The rows are grouped in 3 ways, from coarse to fine. Each group lies inside one group of the grouping before and may be the whole of it. The rows also spread widely along 9 directions, which tell nothing about the answers.
Some rows, each with its group in each grouping after it:
-0.341, -0.227, 0.221, -2.284, -0.728, 0.371, -1.080, -1.229, 0.908, -0.072, -0.588, -0.645, -0.438, 1.511, 0.133, 0.401, 0.040, -1.084, -1.126, -0.439, 0.325, 1.068, -0.819, -0.079, -0.106
Benu dake Kub
4.493, 1.050, -0.025, 1.340, 1.086, -0.868, -1.682, -1.745, 0.619, 0.052, 1.869, -1.326, -0.929, -1.439, -1.838, 1.223, -0.257, 0.985, 2.309, 1.027, -0.508, -0.614, -0.431, 2.585, -0.395
Benu Vival Lobiz
0.398, -0.496, 1.574, -0.903, -0.948, 2.103, -0.884, -1.628, -1.184, 2.523, -1.097, 0.191, 1.264, -2.416, -1.802, 0.771, 0.100, -0.889, -0.427, -0.002, 0.376, -1.402, 1.903, -0.140, 0.492
Zelir kod por
1.742, 1.322, -0.846, -0.173, 1.896, 0.495, -1.287, -0.436, 2.209, 0.448, 0.779, 0.021, 0.427, 1.245, -0.571, -0.826, -0.871, 0.567, -1.524, -0.288, -1.227, 2.709, -1.440, -0.943, -1.740
Zelir kod kar
1.206, 0.221, 0.141, -0.724, -1.337, 0.293, -1.363, 0.765, -0.316, 0.422, 0.096, -1.131, 0.857, -1.090, -1.142, -0.029, -0.388, 0.598, 1.708, -0.578, 0.688, -0.276, -0.304, -0.343, 1.555
Zelir fenuz Misa
-0.030, 2.345, -1.333, 0.674, -0.637, 2.389, -0.943, 1.304, 0.687, 0.777, -1.255, -0.372, 1.681, 0.631, -0.332, -0.172, -1.063, 0.527, -2.666, 0.254, 0.749, -0.337, 0.921, -0.982, -1.644
Benu deg Duf
1.326, 0.211, -1.363, -0.231, 0.565, -1.649, -0.619, 1.618, 2.135, 0.369, -1.129, 3.798, 0.401, 2.272, 0.279, -2.723, 0.794, 0.705, 3.840, 1.624, -0.357, 2.202, -2.499, -2.656, -1.931
Zelir kod vupu
0.992, 1.578, -0.377, 2.659, 0.505, 2.051, -1.517, 1.485, 0.148, 0.956, 1.041, 3.886, 0.914, 2.235, 0.058, -3.966, -3.007, 1.640, -0.851, -1.616, -2.154, 1.924, -1.422, -3.014, -0.370
Zelir tibi Bibub
-2.109, 2.591, -1.722, 1.837, -0.577, -3.856, 2.348, 3.946, 0.727, -1.819, -1.191, -0.471, 0.064, 1.857, 1.540, -0.224, 0.990, 1.989, 1.157, 0.551, 1.395, 1.524, -1.215, -3.438, -0.021
Benu dake nuvup
1.533, 1.002, -1.384, -0.904, -1.560, -0.090, -1.589, 1.575, 0.672, -0.872, 0.078, -2.353, 0.626, -0.319, -0.915, 0.642, -0.184, 0.524, 0.729, -0.142, 1.305, 0.256, -0.599, 0.263, 0.526
Benu Vival safa
2.006, 1.401, -3.263, -2.582, -0.077, -1.603, -1.521, 4.052, 3.388, -4.870, 1.392, -6.219, 0.834, 0.308, 0.665, 2.065, -0.633, 0.050, -3.573, -0.217, 0.186, 2.743, -1.808, 2.245, -1.680
Benu razeg miz
-2.313, -3.449, 1.189, -1.835, -2.766, -1.637, 0.899, 2.105, -1.042, -1.689, -1.621, 2.521, -0.172, 0.313, 1.083, -1.239, 1.003, -2.452, 1.439, 0.321, -0.477, 1.594, -0.390, -1.779, 1.727
Benu razeg dape
0.588, 0.784, 0.163, -0.290, -0.519, 0.887, -1.237, -0.049, 0.334, -0.620, 0.630, -0.550, -0.517, 1.877, 0.712, -0.318, -1.704, -0.036, -2.024, -1.087, -0.766, 0.344, -0.670, 0.198, 0.330
Benu dake Gino
1.374, 0.631, 0.870, -0.127, -0.490, 2.261, -1.886, -0.326, -0.238, -0.574, 1.703, -0.806, -1.128, 2.792, 1.211, -0.642, -3.265, -0.464, -2.734, -2.202, -1.501, 0.002, -0.456, 1.116, 1.234
Benu Vival toras
1.024, 0.660, 0.301, 0.977, -1.380, 1.377, -0.483, 1.120, -0.998, 0.126, -0.328, 0.126, 0.499, -0.681, 0.001, 0.123, -1.012, -0.311, -0.738, 0.183, -0.144, -1.498, 1.538, 0.654, 0.220
Benu Vival safa
-0.259, -1.071, -0.131, -1.688, -2.276, -2.001, -1.597, 1.060, 0.259, -1.783, 0.622, 0.026, -1.086, 2.385, -0.005, -1.532, -0.358, 0.444, 3.091, -1.529, 0.385, 2.287, -3.366, -2.024, 3.167
Benu dake Gino
2.410, -1.732, 0.082, 0.677, -0.718, -0.525, -1.557, 1.169, 0.040, -1.508, 1.263, 1.323, -0.042, -1.881, -1.543, -1.050, -0.163, -0.482, 1.807, 0.546, -1.724, 1.556, -0.773, 0.402, 0.585
Benu Vival Lobiz
0.008, 2.415, -2.476, -0.452, -0.152, 0.547, -0.054, 3.220, 1.952, 0.254, -2.066, -0.714, 2.465, 0.420, 0.330, -0.190, 0.520, 0.804, -1.211, 0.914, 1.348, 0.737, 0.033, -1.745, -2.712
Zelir fenuz Misa
0.285, -0.305, 1.275, 1.186, 1.396, -0.474, 0.986, -0.668, 0.087, -0.365, 0.428, 0.736, -0.524, -0.704, 0.428, 0.575, -0.275, -1.218, -2.621, 0.511, -2.082, 1.265, 1.070, 0.611, -1.035
Benu razeg miz
2.336, 1.666, 1.038, 2.113, -0.170, 1.174, -0.363, -1.287, -1.456, 1.227, 0.465, -1.545, 0.030, -2.305, -1.269, 2.010, -0.774, 0.447, -0.458, 0.514, 0.119, -3.007, 2.504, 2.296, 0.149
Benu Vival Lobiz
-0.286, 1.431, 0.097, 0.097, -0.190, 0.232, 0.429, 0.369, -0.351, 0.390, -0.527, -2.305, 1.089, -1.042, -0.121, 1.496, -0.288, 0.419, -2.633, -0.846, 0.517, 0.292, 1.168, -0.163, -0.226
Zelir tibi Bibub
-0.256, 0.957, 0.827, 1.050, -0.486, -0.372, 0.223, 0.256, -0.787, -0.826, 0.919, -1.731, -0.566, -0.097, 0.179, 0.759, -1.121, 0.407, -1.795, -1.092, -0.444, 0.021, 0.389, -0.130, 1.514
Benu dake nuvup
-1.040, -0.097, 0.346, 0.981, -0.550, 0.643, -0.039, 0.295, -0.634, 0.507, -0.058, 0.279, 0.774, -1.595, -1.633, -0.209, -0.174, -0.283, -1.607, -0.968, -0.265, 2.034, 0.694, -2.203, 0.797
Benu Vival toras
-0.237, 0.696, -0.552, -0.494, -0.382, -0.269, -0.128, 1.074, 0.611, 0.936, -1.314, 0.690, 1.168, 0.178, -0.577, -0.669, 0.484, 0.405, 0.738, 0.297, 0.746, 1.116, -0.335, -2.370, -0.548
Zelir kod vupu
0.003, 1.313, -0.342, 0.528, 0.137, -2.243, 1.809, 1.304, 0.031, -0.128, -1.628, -0.848, 0.673, -0.782, 0.938, 1.579, 1.450, 0.536, 0.342, 1.298, 0.812, -0.217, 0.914, 0.003, -1.416
Zelir tibi Bibub
2.223, 0.932, 0.117, -0.029, -1.291, 2.982, -1.329, -0.252, -0.701, 1.208, -0.940, -0.642, 1.096, -1.558, -0.506, 1.276, -0.751, -0.848, -1.680, 0.998, 0.437, -3.129, 2.734, 2.496, -1.235
Benu Vival safa
-1.170, -0.842, 1.549, -0.364, -1.050, 0.156, -0.237, -0.187, -0.828, -0.899, 0.461, 0.608, -1.285, 2.110, 1.209, -0.857, -1.536, -0.915, -1.717, -1.733, -1.380, 1.207, -0.636, -0.869, 2.031
Benu dake Gino
-0.434, 0.821, 0.290, -1.322, -1.158, -1.490, 1.019, 0.760, -0.805, -0.915, -0.763, -4.898, 0.622, -1.893, 0.284, 3.412, 0.763, 0.027, -1.594, -0.541, 1.615, -0.531, 1.339, 1.274, 0.848
Zelir tibi Bibub
-1.704, 1.075, 0.718, 1.191, -0.712, -2.195, 1.101, 1.682, -0.783, -2.230, 1.198, -1.776, -1.522, 2.090, 1.680, 0.040, -1.532, 0.888, -1.286, -2.132, -0.637, 1.629, -1.125, -1.564, 2.798
Benu dake Gino

New rows, each followed by its group in each grouping:
-0.159, 2.040, -0.268, -0.103, -1.149, -1.314, 0.843, 0.105, -0.194, 0.806, -1.967, -1.051, -0.437, 1.836, 1.103, 1.490, 0.912, 0.550, 1.943, 0.803, 2.517, -1.928, 0.402, -0.190, -0.030
Benu Vival toras
1.160, -2.304, 0.950, -2.032, -1.890, 0.535, -0.998, 1.218, -0.880, -1.165, -0.196, -0.838, 0.990, -2.832, -0.782, 0.731, 0.120, -1.774, -0.556, 0.214, -0.961, -0.192, 1.048, 1.563, 0.888
Zelir kod kar
-0.376, 2.947, 0.418, 3.340, 1.861, -1.136, 1.664, 0.747, -0.370, -0.041, 1.266, -1.311, -0.183, 0.497, 0.724, 0.315, -1.585, 1.973, -2.712, -1.623, -1.170, 1.683, 0.197, -1.516, 0.177
Zelir tibi Bibub
1.204, 1.680, -1.392, -1.455, 1.164, -0.469, -0.741, -0.487, 2.158, 0.723, -0.463, -3.343, 1.446, -1.632, -2.013, 1.927, 1.091, 0.623, -1.235, 0.464, 1.289, 1.828, -0.137, -0.360, -1.898
Zelir kod vupu
-0.334, 0.136, 1.779, 1.839, 0.654, 0.860, -0.212, -2.941, -1.083, 1.905, 0.712, 0.570, -0.077, -2.247, -2.413, 0.304, -0.440, 0.083, -1.837, -0.955, -1.001, 1.093, 1.068, -1.373, 0.988
Benu dake Gino
-1.041, -2.388, 2.621, -1.951, -1.260, 3.364, -1.471, -4.807, -1.157, 3.963, -1.583, 2.377, 0.120, -0.859, -2.407, -0.419, 0.393, -2.604, -0.899, -0.993, 0.339, 0.678, 1.422, -1.529, 1.302
Benu Vival safa
0.556, -0.559, 1.804, 1.919, -1.178, 0.135, -0.754, 0.832, -1.848, -1.307, 2.196, 1.093, -1.232, 0.402, 0.327, -1.620, -2.540, 0.280, -0.126, -1.683, -2.300, 0.017, -0.429, -0.331, 3.064
Benu dake nuvup
0.999, -1.704, -0.243, -2.420, 1.631, -2.251, 0.127, 1.739, 2.564, -4.013, 1.315, -1.979, -0.927, 1.010, 2.013, 0.470, -0.061, -1.982, -3.432, -0.075, -3.148, 4.625, -1.741, 1.508, -1.503
Zelir kod kar
-0.663, 0.692, 1.229, -1.416, -0.396, 1.804, -0.726, -1.063, -0.209, 1.296, -0.276, -0.722, -0.225, 2.648, 0.857, -0.283, -1.851, -0.508, -2.426, -2.038, -0.047, 0.371, -0.039, -1.096, 1.085
Zelir kod vupu
1.538, -0.767, 1.097, 0.705, -0.487, -0.621, -1.105, -0.946, -0.655, -0.363, 1.312, 0.202, -0.618, -1.700, -1.537, 0.010, -0.390, 0.102, 1.009, -0.168, -1.103, 0.393, -0.339, 0.498, 1.431
Benu dake Gino
0.695, 3.697, -1.126, 4.676, -0.568, 1.780, 0.028, 5.309, -1.661, -0.525, 1.449, -1.766, 3.085, -3.723, -1.631, -0.439, -2.953, 2.864, -3.316, -1.149, -0.758, -0.829, 2.290, -1.718, 0.411
Zelir kod vupu
-3.259, 1.323, 1.468, 1.534, -0.543, -3.542, 3.650, 0.898, -1.843, 0.965, -1.783, -0.822, -0.275, -0.309, 0.570, 1.325, 1.419, 1.064, 1.672, -0.229, 1.721, 0.228, 1.043, -3.440, 2.175
Zelir kod vupu
1.977, -0.907, 1.355, 1.315, 1.118, -1.316, 0.034, -2.208, -0.169, 0.754, 0.681, 0.857, -0.910, -2.525, -1.702, 0.731, 1.030, -0.619, 1.527, 1.166, -1.213, 1.049, 0.635, 0.812, -0.079
Benu Vival safa
0.848, -0.919, 0.302, 1.100, -0.512, -0.747, -0.095, 1.947, -0.216, -1.952, 0.805, 0.627, -0.419, -0.494, 0.228, -0.633, -0.550, -0.659, -0.240, 0.069, -1.737, 1.445, -0.197, 0.097, 0.460
Benu Vival Lobiz
1.626, 2.052, -0.571, 1.309, 0.471, 2.082, -1.895, 1.143, 1.005, 1.243, 0.597, 2.705, 0.540, 3.313, 0.708, -3.314, -2.697, 1.474, 0.389, -1.011, -1.213, 0.610, -1.655, -2.027, -0.444
Zelir fenuz Misa
-0.860, -1.105, 1.142, -0.591, -1.326, 2.860, -1.876, -1.267, -0.756, 0.851, 0.574, 0.285, 0.759, -1.195, -2.118, -0.909, -1.303, -0.962, -3.105, -2.036, -0.801, 1.520, 0.393, -1.671, 1.717
Benu dake nuvup
0.478, -1.587, 1.622, 1.220, 0.047, -1.590, 2.230, 0.092, -1.006, -0.460, -1.776, 2.644, -0.414, -2.374, 1.287, 1.232, 1.941, -2.082, -0.106, 3.321, -1.786, -1.622, 2.791, 2.118, -2.207
Benu dake Gino
1.445, -1.127, -0.948, -4.883, -2.354, 2.134, -3.536, 0.264, 1.511, 0.394, -1.159, -0.760, 1.425, 1.123, -1.019, -0.766, -0.268, -1.131, 0.590, -0.492, 1.335, 0.589, -1.475, -0.169, 0.007
Zelir kod vupu
1.223, 0.531, 1.088, -0.520, -0.769, 0.771, 0.126, -0.114, -0.618, -0.733, -0.878, -1.730, -0.648, 0.595, 2.170, 2.268, -0.727, -1.369, -2.059, 1.237, -0.337, -3.143, 2.188, 3.825, -0.917
Benu deg Duf
0.811, 0.294, 1.151, 0.583, 1.460, -2.411, -0.155, -2.347, 0.539, -0.696, 2.347, -2.359, -2.502, 1.077, -0.636, 0.920, -0.495, 0.518, 0.414, -1.692, -0.761, 3.049, -1.868, -0.242, 2.136
Benu Vival Lobiz
-0.330, 0.409, 0.906, -0.641, 0.192, 0.404, -0.273, -1.547, -0.218, 1.063, 0.109, -1.661, 0.311, -0.404, -0.780, 0.861, -0.414, -0.003, -2.155, -1.688, 0.057, 1.595, 0.161, -0.774, 0.745
Zelir tibi Bibub
0.700, -2.275, 1.603, -0.529, -0.581, 4.351, -1.694, -0.117, -0.531, 0.041, 0.195, 2.871, 0.913, -0.751, 0.161, -1.522, -2.241, -3.198, -5.400, -0.410, -3.357, 0.451, 1.865, 1.168, -1.150
Benu razeg miz
3.037, -2.510, 2.147, 0.889, -0.950, 2.458, -2.134, -1.291, -1.898, 0.539, 1.433, 1.552, 0.939, -5.272, -3.004, 0.066, -1.002, -1.737, -0.741, 0.565, -2.448, -1.290, 2.380, 2.536, 0.694
Benu razeg miz
2.614, -0.747, -0.443, -1.727, -0.866, 1.246, -2.547, 0.024, 0.892, -0.983, 0.905, -1.912, 0.342, -1.494, -1.378, 0.668, -0.543, -1.103, -1.152, -0.153, -0.484, 0.846, -0.080, 2.018, -0.109
Benu Vival safa
-0.524, -1.126, 0.048, -0.814, -1.451, 0.348, -0.088, 2.051, -0.005, -1.801, -0.597, 0.088, 0.043, 0.677, 1.022, -0.349, -0.316, -1.647, -1.894, -0.242, -0.763, 1.266, 0.155, -0.172, 0.138
Benu Vival Lobiz
0.991, -1.108, 1.092, 0.660, 0.551, -0.225, -0.948, -0.708, -0.082, 0.410, 1.070, 2.551, -0.176, 0.002, -0.826, -1.979, -0.799, 0.112, 0.763, -1.004, -2.070, 2.749, -1.372, -1.518, 0.711
Zelir tibi Bibub
-0.612, -0.457, -0.296, -1.556, -1.759, -3.293, 0.251, 1.451, 0.180, -1.948, -0.358, -2.126, -0.962, 1.039, 0.468, 0.902, 1.146, 0.030, 2.739, -0.420, 1.543, 1.629, -1.721, -0.878, 2.188
Benu Vival toras
0.844, 3.643, -1.214, 1.129, 3.063, -0.941, 1.395, 0.700, 2.289, 0.112, -0.454, -2.287, 0.513, 0.706, 1.152, 1.824, 0.046, 0.966, -3.460, 1.001, -0.374, 0.979, 0.608, 0.138, -3.741
Zelir kod por
-0.089, 0.307, -0.657, -0.802, -1.842, 2.996, -2.193, 1.804, -0.066, 1.390, -0.839, 1.437, 2.424, -0.113, -1.635, -2.257, -1.396, 0.244, -0.758, -1.119, 0.330, 0.795, -0.164, -2.945, 0.343
Zelir kod vupu
3.636, 0.177, -1.687, -1.942, -0.740, 3.662, -4.283, 1.603, 1.825, -0.408, 0.902, 0.329, 1.994, 0.431, -1.120, -1.996, -2.367, -0.147, -1.728, -0.461, -1.401, 0.740, -1.230, 0.851, -1.514
Zelir kod kar
-1.134, -0.865, 0.983, -2.129, -0.219, 0.442, 0.133, -1.174, 0.217, 0.598, -1.227, -0.479, 0.233, 0.615, 0.540, 0.596, 0.326, -1.512, -2.599, -0.948, -0.137, 1.814, 0.208, -0.551, -0.254
Zelir tibi Bibub
-0.538, 1.418, 0.230, 1.609, -0.214, 0.552, -0.436, -0.395, -0.408, 0.784, 0.565, -0.289, 0.405, -0.561, -1.529, -0.341, -0.894, 1.100, -1.277, -1.196, 0.054, 1.020, 0.016, -2.204, 1.101
Benu dake nuvup
0.085, -2.962, 1.490, -4.039, -3.664, 3.859, -4.047, -1.648, -0.583, 1.149, -0.405, 2.552, -0.635, 3.546, -0.213, -2.975, -2.095, -2.355, 0.918, -2.542, 0.028, 0.593, -1.760, -1.127, 3.288
Benu Vival safa
-0.033, -0.292, -0.151, -0.433, -1.500, 1.586, -1.196, 0.042, -0.110, 0.860, -0.971, 0.754, 1.474, -1.755, -1.832, -0.291, 0.331, -0.473, -0.912, 0.314, 0.419, 0.093, 0.750, -1.102, -0.300
Benu dake nuvup
0.769, 3.160, -2.625, 0.869, 0.604, 0.280, -0.863, 1.399, 2.308, 0.614, -0.635, -0.346, 1.097, 1.582, -0.670, -0.702, -0.181, 1.571, -0.513, 0.266, 1.179, 1.892, -1.104, -2.211, -2.060
Benu Vival safa
1.640, -0.948, 0.347, -2.142, 0.272, 0.064, -1.329, -1.024, 0.998, 0.193, 0.151, -1.325, 0.524, -1.614, -1.429, 0.855, 0.476, -0.920, -0.470, 0.241, -0.412, 1.395, -0.102, 0.724, -0.502
Zelir kod vupu
0.287, 0.557, -0.250, 0.699, -0.616, 1.000, -1.270, 1.024, -0.503, 0.538, 0.937, -1.235, 2.055, -3.243, -3.313, -0.368, -0.797, 1.123, -0.951, -1.474, -0.101, 1.919, 0.173, -2.312, 1.531
Zelir kod kar
0.158, 0.227, -0.762, -2.836, -2.591, 1.363, -2.369, -0.492, 0.703, 1.060, -1.902, 0.824, 0.377, 2.918, -0.099, -0.946, -0.063, -0.205, 1.656, -0.151, 2.072, -0.731, -1.480, -1.109, 0.339
Benu dake Gino
1.884, 0.077, -2.106, -1.804, -0.558, -4.778, -0.253, 2.281, 1.973, -3.245, 0.395, -4.289, 0.337, -2.344, -1.241, 2.503, 2.371, 0.607, 3.031, 1.746, 1.584, 1.916, -1.804, 1.129, -0.318
Benu razeg dape
0.209, -1.843, 1.764, -0.874, -1.144, 3.381, -0.513, 1.003, -1.313, 0.163, -0.772, 0.929, 1.608, -2.540, 0.162, 0.111, -1.159, -2.695, -4.413, 0.029, -2.243, -0.979, 2.974, 1.285, -0.659
Zelir kod por
-1.320, -0.795, 1.606, 0.375, -1.417, 2.336, -0.128, 0.311, -1.540, 0.339, -0.199, 0.738, 0.139, -0.095, 0.170, -0.659, -1.543, -1.594, -3.383, -1.577, -1.134, 0.635, 1.587, -0.975, 1.462
Benu Vival safa
0.983, 1.108, 0.925, 0.739, -0.004, -0.941, 0.901, 0.586, -0.734, 0.445, -0.609, -0.709, 0.116, -0.892, 0.576, 1.366, 0.134, 0.280, 0.685, 0.945, 0.003, -1.868, 1.301, 0.805, -0.152
Zelir kod por
0.030, 4.773, -0.463, 2.146, 0.598, 1.195, -0.574, -0.380, -0.087, 2.696, 0.630, -2.542, 0.930, 1.023, -1.313, 0.067, -2.056, 3.357, -0.515, -2.352, 1.801, -0.236, -0.236, -2.830, 1.461
Zelir fenuz Misa
